The rows of a group lie close to one hidden flat surface of 12 dimensions, which may be shifted away from zero. Surfaces can cross.
Known rows, each followed by its group:
[-38 -54  14  19  -2  -8   8  14  16 -19 -42  -9 -33   0 -12  27  15  45] => C
[ -3 -12 -27 -25  24 -27 -12 -42  35  21  63 -40  32 -74  48 -22  18  -6] => Y
[ -3  50 -21 -15 -29   8  62   7   9  20   8   8 -40  -4  -5  11 -15  33] => G
[-22  -2  34 -13  -7   1  30  11 -38  26 -12  26 -13 -14 -67  28  -7  91] => Y
[-96  20  -2 -18  13  -7 -50 -32  47  45 -20  41   6   3  68  -1  -6 -11] => C
[ 59  12 -22 -53  21  15 -14 -39   4  -3   9  39  22  32  23  43 -12  61] => R
[ 26 -22  55  25  47  11 -27 -26 -52 -44 -50 -16  27  20 -89  34 -20 -14] => C
[-30 -26  28  -3  16 -10 -19 -13  -3 -36 -28   1 -30 -17  12   6 -23   0] => R
[-15  16  16 -40  24 -31  -9 -30 -13   1  38 -29  -6  12  22 -30 -32 -27] => G
[ 41   6 -19 -68 -42  15 -13   6  14  47 -16   9 -35  44  -4  35   1   0] => C
[ -1  15  -6  10  -5 -25  33  -2   8  -9  -3   7 -27   1  20 -23 -25 -14] => G
[  7  -1 -10 -10  15 -26 -26 -13  14  -8  22   4   6 -20  32 -16 -12 -37] => Y
[-17  14 -15  -4   2   8 -12  -8  32  28 -42  30  10  17 -18  35  12   6] => R
[-38  26   2  -1 -20  28  26   3 -44   9  -6 -28 -11  -7   4 -43 -34 -32] => R
[-66 -12   2  14  22 -21 -18  -8   8  -1  -8  22  24 -80  15 -17  -2 -10] => R
[  3   5 -74 -84 -21 -17  40  54 -23  -4 -40 -21  47  55   5 -54  -8 -17] => G
[ 59 -33 -23  21 -23  38   7 -11  17  30 -25  -4   9  28 -11  12  25  18] => R
[ 64 -33  13 -29 -14 -35  27  -7 -43  34  47 -10  -2 -12   7 -59 -25   7] => R
[-20  -9 -18 -11 -37  37  -5 -17  -2  11 -15 -23 -10 -51  47 -37   4 -12] => C
[ -4  21   4 -23 -20  52  16   2 -65   3  21  12 -16 -24 -12  33 -41   5] => Y
[-43  10  19   4  24  -7 -10 -26  28  18  22 -23  -7  12 -24  27 -12  28] => Y
[ 22 -22  -4 -11   3  21   0 -13   3  14  -5  27 -10  16  -8  48 -11  35] => G
[ 15  38  23 -14 -11  28 -30 -14  -4  -2  58  24 -30  45  -6  15 -43  66] => R
[ 29 -75  41  -9 -37   7 -51  -2 -27  34  -5  37 -56 -78  44  19  -2 -44] => C
[-19  58 -35  14  -8  49  36 -34   7  54  45  -8  41   4  27 -14   9  27] => C
[ -8  10  37   9  32 -41 -34 -13  31   1 -46 -18 -31  12 -67  30  -1 -64] => G
[ 13   0   4 -65 -19 -13 -36  -4  -3   4 -27 -19 -34   7 -32  -1 -30 -34] => Y
[ -6 -38  -7  -6  19 -13   3   9 -12 -11 -10 -30  33  35  39 -15  28 -31] => R
[ 11 -22 -32 -31  -2  -8  33 -22  20  29  21 -11 -20  -8  54  13  -4  -2] => G
[ -5  35   7  42  -6  38  33 -13  -7 -22  31 -22 -19   1  49 -19  26  42] => Y
[ -5   9 -38  -6   2 -26  40  12  13  -2  11  21  13 -24  31 -28 -10   1] => C
[-40  20   8 -10  33  44 -27 -59 -10  -1 -50 -19  27  53 -24  11 -27  21] => C
[ 14 -99  -8  20  20 -24 -35  -9  31 -14   0  18  26   9  52 -10  10  26] => G
[  4  12 -23  26   2  22  -8 -26  33 -14  18  27   3  -1  -6   7 -32  43] => R
[-67  13  -5  -6  20   5   8   1  -1  -8 -18  13  -6  37   4  18 -38   6] => R
[ 27  14  -3  20   1   9 -21  -8  25 -15  53  -6 -10  49  38  -5 -11 -11] => Y
[  3  31  -2   5  21 -37 -20  -3  33 -21   3  54   0  -9  14   6  -5  -2] => R
[-51 -32  21 -16  20  29   9 -33 -13 -16 -13 -29 -36  17  45  52   5  46] => G
[ 30 -26   1 -33 -43   3   0  32 -12  34   6  11  -4 -27 -43  24  32  57] => Y
[ 41  -1  47 -21 -41  31 -64  21 -51 -10  37  -2 -17 -14 -17 -16   2   0] => Y
[ 39 -22 -14  -9 -10   6  -4 -15  17 -16  13 -47  -8  45  19 -14   5   6] => R
[ 44  13 -33 -15 -18  19  -8 -20  16  23  12  18  10  21  18 -14  -7  21] => C
[ -5   6 -17   7 -11 -19  21  -3  35  23 -10  30 -12 -28 -41  -9 -28  50] => G
[ 40 -30 -25 -40 -23 -54   3  51  28 -32 -32  -2 -25 -12 -29  -2   7   0] => C
[-34   0  29  46 -10  35 -17 -13   2 -18 -82  23 -34  20 -61   0 -42  19] => Y
[-33  16  16  47 -18  30 -22   3  20 -16 -33  -8 -37  17  19  -7  22 -22] => C
[-18  45  51  -6  -9   2  -3  51 -54  -9  26  54  -9  -9  -5  33  38  34] => Y
[-32   4  -1  29  20  -5 -25 -21  44   2 -29  -6  24  -4 -43 -10  -6   8] => C
[ 13  -6  -7  -9   3  -6  25 -44  -7   4  22 -16 -22 -39  20 -17 -38  20] => Y
[ 24  -6 -14  36   9  11  40 -12   6   2  -4   7   1  19 -43  12 -20  36] => C
[ -2 -12   8 -52  -2 -45   6 -16  -9   7   9 -19 -26  -9  -6 -40 -47  -7] => R
[   8   27  -23 -102    5  -22    9  -18  -15   30   -4  -25    3   45
   -5    0  -47  -42] => G
[-29  56  29 -12   9 -17  36  17  -2 -10  -6  20 -67  67 -19  40 -22   9] => G
[-26  44  32 -59  14  -7 -44  -7  -6   6  19 -21  -3  52 -14  33  12   3] => G
[ 13  14 -30  17 -43  16  57  22  10   1 -55 -19 -54 -18 -31  11  -4 -47] => Y
[  3   3  21  12 -14   9   6   0   3 -10 -20   6 -45  26 -42  29 -15  10] => G

New rows. What belongs after each?
[-51  27   8  -5  50  -9  46  -1 -34  29  -2   4  42   1  10  40  26 -40] => C
[-56  65 -27 -21  19 -18  21  39  -2 -40  24 -45  41  -1 -17 -28  16   9] => C
[ 13 -28 -24 -17   9 -35  33   1   2  20 -17 -10  13  72   7 -26 -17 -21] => R
[  6  -9 -10 -65  15 -63  -5   7  26  38  27 -10  15  -2 -21  21   8   3] => Y
[  8   6  -5   5 -21   6  32   5  -5  13 -11 -21  -2 -13 -23 -14  15  36] => Y
[-14  21 -15   1 -24  52 -30  37 -38  20  33   5  58 -70 -26  32  27 -38] => Y
[-39  -3  68  60  11 -33  11  -6  -6 -32  33 -24 -58 -16 -43 -22 -37  32] => G
[ 42 -22 -35  -4  -7  30  31 -35 -25  -2 -39 -37  24 -11 -34 -20 -18  20] => C
[ 11 -39 -22  -9   7   5  14 -13  -1 -12 -34  13  -7  23  35   6 -23  -2] => G
[-16   3  -2  28   9 -19   0   1  42 -23 -21  21 -16  18 -21  -6 -22  24] => C
[-14 -11 -15  22  12 -13  29  -8   3  16   7  14  36 -54  -4  -9  15  42] => Y
[ 28 -23   3  32 -18 -14  34  45   1  -4   1   7 -19  11 -33  16   9 -13] => G
[ 25  -3 -20 -11  -3 -10 -19 -51  18  -7 -14 -23   3  98  19 -98 -77 -10] => R
[  8  -7  22 -23 -15 -29 -34 -37  25  -4 -17   9 -61 -18 -34 -19 -61  26] => R
[ 24   4   1 -42   0   6  -4   6 -19  -6 -60 -20 -14  32 -11  26  16 -39] => C
[  7  -5 -34  -1 -12  -2  33  -1  22  16  -2   1  -1  -8  -8  -6  -8  28] => C
[-34 -15   6 -16  15  24   6 -18   5  71 -39 -22  14  15  -8  61  49 -12] => C
[ 34   4  -3  32  -1  27   8 -27   9  39  34  33  10  10  18  14  -5  22] => C
[ 26  13   1  27 -33  47  -4  -4  -5  -1  48 -16  -9  -3 -36  -3 -17  43] => C
[ 25 -29 -13   7  13 -19  19 -21   4  -8 -24  10 -19  22  -5  -6 -33   9] => R
[-23 -38 -11 -11  -4   4 -40  -9  31 -16 -38  19   6  47  19 -24 -10  64] => G
[ 56 -19  10  13   1 -13   1 -22 -11   7   7  20  -1 -25   7 -37  -4   5] => R
[ 48 -17   9  21  -7 -11  14  -3 -14  21  -7  25  -1  16   9 -27   5 -13] => R
[-17   7 -13  65 -13  15  57  27  31  12 -14  16 -18 -16 -23  39  32  22] => Y
[ 21   3 -16   9 -13   9   5  -6  23  17   2  18  -7  20   6   1  -2  16] => C
[-49  11 -18 -11 -27   8  -9   9  33  28 -13 -17 -20 -20  14  -8  21 -13] => C
[ 33  23  47   6  -7 -10 -50 -27 -11 -25 -27  25 -27   4  30 -55  -9 -27] => R
[-28  35  21 -33  17 -15 -21 -20 -20  26 -25  65  15  -3   5  -3 -33   8] => R
[ -5 -16 -19  -3  22  -7  34 -25   0 -50 -25   3 -27   1  18  10 -51   7] => R
[  5 -34   8  20  -2  43  11 -40 -35 -36 -85  -1 -28  14  37 -23 -21   0] => C
[ -4  23 -35  -7 -17  31   6 -28   8  16  -4  -7   5  -8  17 -34 -25   1] => C
[ 20 -49  -3   6  20   2   6 -69   5   6  -5 -29 -38 -25  39  -4 -38 -45] => G
[-23  20 -14   3   9  45  -6 -27  -5   2   7  32  20 -31   6  26  -9  46] => R
[ -6 -54  -2 -14 -10  19  -1   8   0 -25 -31 -28 -17  17  -4  19  19  80] => C
[ 56 -46 -31 -33   5   3  40 -24 -17   4 -48  -8  13  12 -31  18 -13  34] => C
[ 38 -47  20   5  26 -59   7   7  12 -51 -31  11 -50 -16  16  28   7 -22] => R
[  2  34  32  -3  10 -44  39   0 -21 -20   1  -2 -35   3  12 -38  -5   2] => Y
[ -4 -28 -42 -19   8  40  28 -51  10 -48 -15 -43 -27 -13  -3  18 -67  47] => R
[-44 -20  -7  46  21   8 -32  -1  33  26  16  38  65   7   9  -2  16  32] => R
[ 20 -38  10  72  48   2  -4 -47   5  24 -11  -6  64 -40 -62  12  15  -6] => C
[ 35 -21 -31 -16  -3 -11  47  38 -17   3  -2   1   8  25  14  16  10 -33] => G
[  6 -32  23   9  -7  42 -31 -25 -39 -27 -17  10 -11  -7  73 -19   1  11] => C
[  2  23  15  14 -25  18  10  40 -31  -6   3  33 -18  -8 -30  30  -7 -21] => Y
[ 61 -50  18   3   8  26 -14 -32 -46  17 -29 -29  17 -40 -73  21  -3 -23] => C
[  0  52  -2 -17   9  -3  21 -20  -7  25  -7   0  11 -50 -56  12 -18   0] => G
[ 18 -11  20 -50   4 -11   4 -14 -59 -23  11 -22 -13  26  40 -36 -27 -17] => R
[-23  31 -17  35  -5   8  37  36 -20  -1 -37  37  20 -24 -17  -1  13 -11] => Y
[ -8  57  38 -19 -27 -20  23  49 -31  -5 -12 -12 -19 -10   5 -29  81  17] => Y
[-20  31  17 -38   9 -42  -3   0  18   4  12 -30 -28 -13  35  -2  40 -21] => Y
[-60  17   1 -26  29 -43 -32   8  16 -24   6  19  25 -11   3 -13 -23   2] => C
[-25  35  14  -6  -2 -27  37  17 -15  -5 -36   8 -26 -44  -2  -1  24  -8] => Y
[ 32  44 -23  -1 -17  35  21 -16 -20 -23  44 -24   1  41  30 -44 -30   1] => R
[-16  -4   8 -23  30 -37 -10 -33  -2   9  47 -10  28 -42   9 -45 -30  21] => G
[ 14  -6 -19 -27 -21  -8  26  31  16  18  33  11 -21  41  24  24  17  29] => G
[ 13  18 -43 -46 -13  -8  21 -19  20   3 -20 -50 -14   1  -9 -29 -25 -28] => R
